The first 6 rows are patterns. Each new row is the sum of 2 different patterns, raised or lowered, with some noise. Before adding, each is slid sideways (what falls off one end comes back at the other) and multiplied by a number that may be negative. Names go in the order of the patterns.
(in the rows, 128 means zero)
Some rows, each with the names of its patterns after it:
[117 147 129 131 127 125 114 119 133 127 118 148 140 115 124 135 138 141
 130 119 137 151 127 134  71 108 133 118 114 135 131 141]	(2)
[139 118 137 185 115 130  80 122 125  91 144 129 121 157 138 137 139 118
 121 152 153 135 141 132 168 112 130 185 118 137 119 129]	(0)
[ 94 119 127 136 168 124 141  80 138 133 138 143 178 127 123 151 142 137
 147 112  92 140 133  71 142 125 121 139 128 127 132 117]	(4)
[127 136 101 160 145 127 109 121 134 128 122  71 132 128 115 150 159 137
 102 121 124 164 185 133 142 134 134 111 130 123 143 151]	(5)
[127  92 131 126  81 125  71 109 122 129 138 125 135 129 101 123 154 126
 163 114 104 141 137 118 141 133 143 134 144 128 134 141]	(3)
[111  96 139  80 127 109 134  71 126 155 142 129 144 122 116 116 185 142
 128 113 127 132 160 103 147 119 158 137 138 125 132 126]	(1)

New rows, each followed by the names of its patterns:
[105  96 108 134 133 109 122  86 121 103 140 111 106 105 115  97 105 119
 116  95  91 105 120 122 113  92 126 106 144  95 108 113]	(5) (1)
[152 147  54 136 143 142 163 166 126 140 123 146 150 183 140 157 144 148
 141 168 129 191 162 157 145 163 169 135 132 126 127 152]	(5) (1)
[114 150 143 136 120 136 138 123 133  93 133 135  70 137 166 131  94 129
 129 177 178 151 146 140 136 111 122 118 149 152 121 154]	(2) (5)
[129 129 130 137 233 153 154  88 150 151 184 131 204 133 170 171 165 147
 163 128  97 121 158  47 152 121 143  95 141 169 162 136]	(4) (1)
[ 96 114 107 128  87 119  97 130 113 111 108 128 108 100 109 118 103 117
 100 113  69 110 125 118 123 122  94 103  86 153 130 104]	(3) (1)
[147 131 181 131 133 120 109  98 114 142 108 128 101 121 167 179 128 141
 188 119 133 174 135 140 133 135 150 186 134 148 127 116]	(4) (1)
[155 140 173 154 149 151 131 124 142 167 147 138 128 113 178 151 142 150
 166 144 149 132 142 137 143 161 131 141 156 163 149 146]	(2) (5)
[153 138 137 120  96 124 127 136 176 129 130  90 124 139 150 138 169 134
 120 147 135 135 140 117  97 134 134  98 140 128 145 140]	(4) (3)
[157 145 136 143 178 146 149 152 126 130 150 158 149 114 111 114 135 127
 142 141 160 136 155 135 133 144 138 151 121 136 143 148]	(2) (5)
[118 119 119 143 112 140 114 149 130 131 121 125 116 111 109 129  93 133
 119 120  92 126 144 137 125 128 125 128 117 158 105 114]	(2) (1)
[107 102 136 153 114 105 110 116  95 114  80 112 114 106 127 149 142  95
 111 142 138 160 125 124 123 124 105 124 130 133 135 115]	(4) (5)
[101 150 136 137 135 163 155 161 123 116 133 140 122 144 147 154 128 139
 132 137 147 113 110 138 103  96 129  86 117 124 143 142]	(0) (3)
[ 94  84 116 102  99 101 109 172 122  96 149  82  86  92 167 111  88  58
  47  88  93 107 107  82  92 108 100  82 103  74 148  60]	(5) (1)
[116 107 141 121 159 141 113 141 105 151 149 129 117 123 141 126 124  80
 129 107 115 146 130 133  71 110 119 162 186 128 143 133]	(5) (3)
[104 130 122 131 136 116 129 106 143 125 124 105 146 138 120 124  86 123
 121 106 147 139 130 101 119 121 159 173 125 135 132 118]	(2) (5)
[ 98 132 154 129 136  91  70 114 144 128 120 131 122 130 129  92 136 112
 164 103 116 124 143 129 109 108 135 145 121 113 139  74]	(5) (1)
[218 202 142 163 159 142 128 134 149 137 159 140 149 126 178 162 139 131
 147 132 132 152 106 140 135 122 158 173 143 104 139 135]	(2) (5)
[ 99 101 101 122  89  92 126  93 129 105  99 110 103 101 126  88 106  71
  98  97  85 108 107 101 110 105 109  98  91 103 113 110]	(2) (0)
[135 172 124 101 140 156 136 149 144 149 161 137 132 172 139 137  91 135
 136  80 134 109 105 126 105 139 127 116 142 106 122 176]	(0) (3)
[110 127 119 107  85 131 158 149 158 142 122 131 127 184 152 120  96 134
 135 126 115 144 118 161 137 137 129 127 109 109 101 143]	(4) (1)
[116 105 111 103 112 124 101  76 110 108 168 153 107 130 101 114 114 108
 132 124 113 109 125 124 130 132 101  96 130 100  73 133]	(2) (4)
[ 93 128  89 122  93 135  91  95 145 128 129 132 115 123 113 129 139 123
 141 128 126 160 101 135 123 125 124 126 117 132 127 102]	(0) (1)
[116 126 110 142 155 103 120 184 116 148 124 105 134 133 118 142 155 142
 130 129  96 134 125 163  99 125 117  91  87  96 119 106]	(4) (3)
[116  94 114  60  95 127 114 121 104  95  99 107 151 115 108 100 134 109
 130  97 109  86 125 125 118 107  94  81  94  78 112  71]	(5) (1)
[128  76 115 111 129 143  91 141 105  98 136 126 152 126 120 133  82 126
  87  96  96 117  66 124 145 111 102 126 105 105  78 175]	(0) (1)
[100  97 100 120 141  81  76 111 100 105  81 106  77  60 114  58 118 101
  88 118  94  53 116  92 121 101 105 139 115  99 117  46]	(0) (4)
[197 148 210 191 185 194 205 188 158 157 192 167 214 172 196 145 187 196
 197 183 205 192 175 178 214 213 194 173 175 184 212 166]	(5) (1)
[ 95 104  78  77  64 100  64 101  66  87  46  89 118  85 109 109  58  94
  81 152 109  91  92  91  65 132  75 143  93 124 127  96]	(0) (1)
[102  87 114 107  68 118 106 124 113 100 119 109  61 115 115 146 111 108
 131  99 115 112  81 105 102 129 127 114  97 100 102 101]	(2) (0)
[139 142 135 150 117 134 140 150 160 143 139 152 133 182 175 146 174 152
 134 155 146 152 144 152 156 153 160 159 158 154 151 138]	(2) (3)
[125 130 123 123 128 160 133 127 109 109 143 119 133 117 119 145 131 127
 101 125 123 131 151 147 137 115 141 117 147 184 125 138]	(0) (5)
[ 71  76 141 109 149 103 111 131 133 101 115 125 128 145 113 108 127 146
 124  82 124 123 118 115  68 112 100  98 123 135 131 124]	(5) (3)
[126  75 103 115  88  47  82  90 117 105  78  55 113  75 104  46 104  89
  59 104  93 120 123  81 146  93  72 104 142 135  82  90]	(0) (1)
[115 143 163 150 110 123 129 159 146 132 121 164 132 152 123 133 135 151
 136 125 157 166 110 179 115 148 133 187 147 117 131 140]	(3) (1)
[175 167 197 195 183 214 190 194 200 177 155 203 200 159 190 148 199 169
 187 230 174 195 178 166 189 194 189 247 166 170 158 186]	(0) (3)
[102 111 107 106 110 126 106  95  64 108 108 119  88  96 114 120  94 126
 110 116 109 113  96 105 117 104  77 121 113  70 101  78]	(2) (3)
[ 98 121 129 139 123  96 117 103 164 145 111 153 128 116 127 106 122 112
 125 128 135 132 163 119 106 177 121 214 141 130 119 107]	(4) (3)
[132 138  92 116  80 157 134 129 123 125 136 151  91 138 138 148 158 126
 110 140 133 108 112 140 101 131 124 131  90 135 148 114]	(3) (1)
[ 71  94  65  72  64  78  97  85  76  32 107  86 131  80  67  93  91  66
  25  68  89  48  95 102  86  57  85  83 105 129  92  71]	(2) (5)
[ 99 145 120 115 143 148 133 162 140 143 141 118 113 158 131 139 134 139
 139 120 148 185 127 149 124 129 137 154 147 178 116 135]	(0) (1)
[124 123 133 119 111 125 137 122 110 111  81 129 133  83 116 120 106 118
 107 112 110 111  97 104 116 139 132 116 148  96 152 128]	(4) (3)
[115  88  60  45  66  86  99  54  69  37  92  72  76  65  82  68  61  39
  69  33  66  69  61  19  70 101  84  69  83  70  88  60]	(5) (1)
[139 121 105 137 137 108  98 160 100 126 104 117 139 129 116 201 105 132
  70 151 116  64 120 116 100 146 133 132  86  98 110 148]	(0) (1)
[155 132 141 161 210 143 151 158 142 105 137 198 143 152 104  89 145 123
 142 167 153 142 122 125 120 124 144 169 109 142 149 166]	(0) (5)
[133  93  83 129 121  71 120 107 109 126 111 103 118 105 114 116 112 124
 150 109 123  74 126 108 122 123 151 116 117 134 121 122]	(2) (4)
[ 42 132 111 138  89 166 146 132 144 150 126 130 100 142 146 128  63 135
 124 145 112 141 115 152 123 104 112 127 129 143  93 145]	(4) (1)
[ 80 105 117  57  68  73  61  47  88  91  31  62  73  75  92 106  53  91
 112  76  65  80  67  82  79  78  99 125  81 109  76  63]	(4) (1)
[ 99 131 114 110 110  64 128  87 112  89 106  87  99 103 104 124 117 110
 153  77 135 100 169 111  79 103 104  62 124 121 150  62]	(0) (1)
[149 110 143  92 106 160  88 119 168  88 110  64 100 113  98 130 110  96
 107 121 108 153  92  98 123 122  80 122 115 130  84 104]	(0) (4)
[179 154 157 157 183 159 148 180 142 179 164 147 144 164 158 137 158 109
 218 181 145 188 200 161 137 143 169 171 205 163 173 168]	(2) (5)
[136 128 109 126 124 155 131 138 123 125  89 144 139 116 113 121 121 139
 148  97 129 164 117 142 147 128 119 128 126 152 176 139]	(4) (5)
[ 80  77  65  77  78  62  74  47  73  77  11  71 100  69  38  72  70 110
 107  91  83  78  75  55  61  59  87  88  62  94  60  83]	(2) (5)
[126 196  92 135 121 125  99 120 137 128 120  72  39 124  62 113  95 138
  66 122 130 110 121 125 137  79  93 170 147 124  99 118]	(5) (1)
[106  83 115  84 126 109 121 110  87 116 108 114 114  99 126 107  69 129
 144 149 125 156 147 150 133 128  98 104 116 106 124 144]	(0) (3)
[132 141 131 139 144 144 130 153 152 129 117 143 143 126 137 106 134 150
 137 147  97 126 143 118 125 154 139 163 122 139 145 144]	(2) (3)
[110 163 136 131 158 156 135 148 128 133 164 173 152 148 144 184 110 134
 202 132 143 123 130 147 135 142 180 127 137 129 146 133]	(2) (0)
[ 93 154 178 121 131  87 102 134 110 114 126 136 140 110 153 167 134 135
 172 123 176 156 139 122 145 148 114 128 165 148 122 137]	(2) (3)
[ 93 141 127 115  73 126 139 138  98 159 129  73 135 162 152 133 114 143
 128 103 130 144 171 158 142 173 116 137 139  97 103 133]	(0) (1)
[143 154 149 127 157 184 161 131 106 146 163 131 156 151 150 211 155 157
 168 128 123 162 187 160 162 127 138 138 143 185 140 170]	(0) (5)
[142 116 102 100 116 108 135  69 137 105 128 102 109 105 108 100  62  80
 114  58 115 103 114  44  99 126 134 134 121 107  98  97]	(5) (1)
[118 105  89 147 119 106  88 110 106 117 155 112 114 176 115 128 131 108
 118 134 129 132 152 130 141 108  92 150 108 160 110 119]	(0) (4)
[ 95 129 166 108 113 127 105  95 111 120  99 117 113 102 132 170 115 123
 190 119 171 143 123 122 116 124 123 139 150 128  97 105]	(4) (3)
[104 181 134 118  59 125 125 141 117 166 120 128 124 128 150 174 124 117
  95 139  61 122  99 140  87 118 154 112 150 151 116  93]	(5) (1)
[122 139 145 137 140 123 145 145 159 161 195 161 129 139 135 170 180 146
 168 150 135 132 127 147 167 153 138 155 119 163 147 140]	(5) (3)
[ 60  73  95 105  84  79  92  72 119  91  87  89  58  50  76 111  82  68
  57  35 123  88  75  87 109  77  86  62  75  70  77 102]	(2) (5)
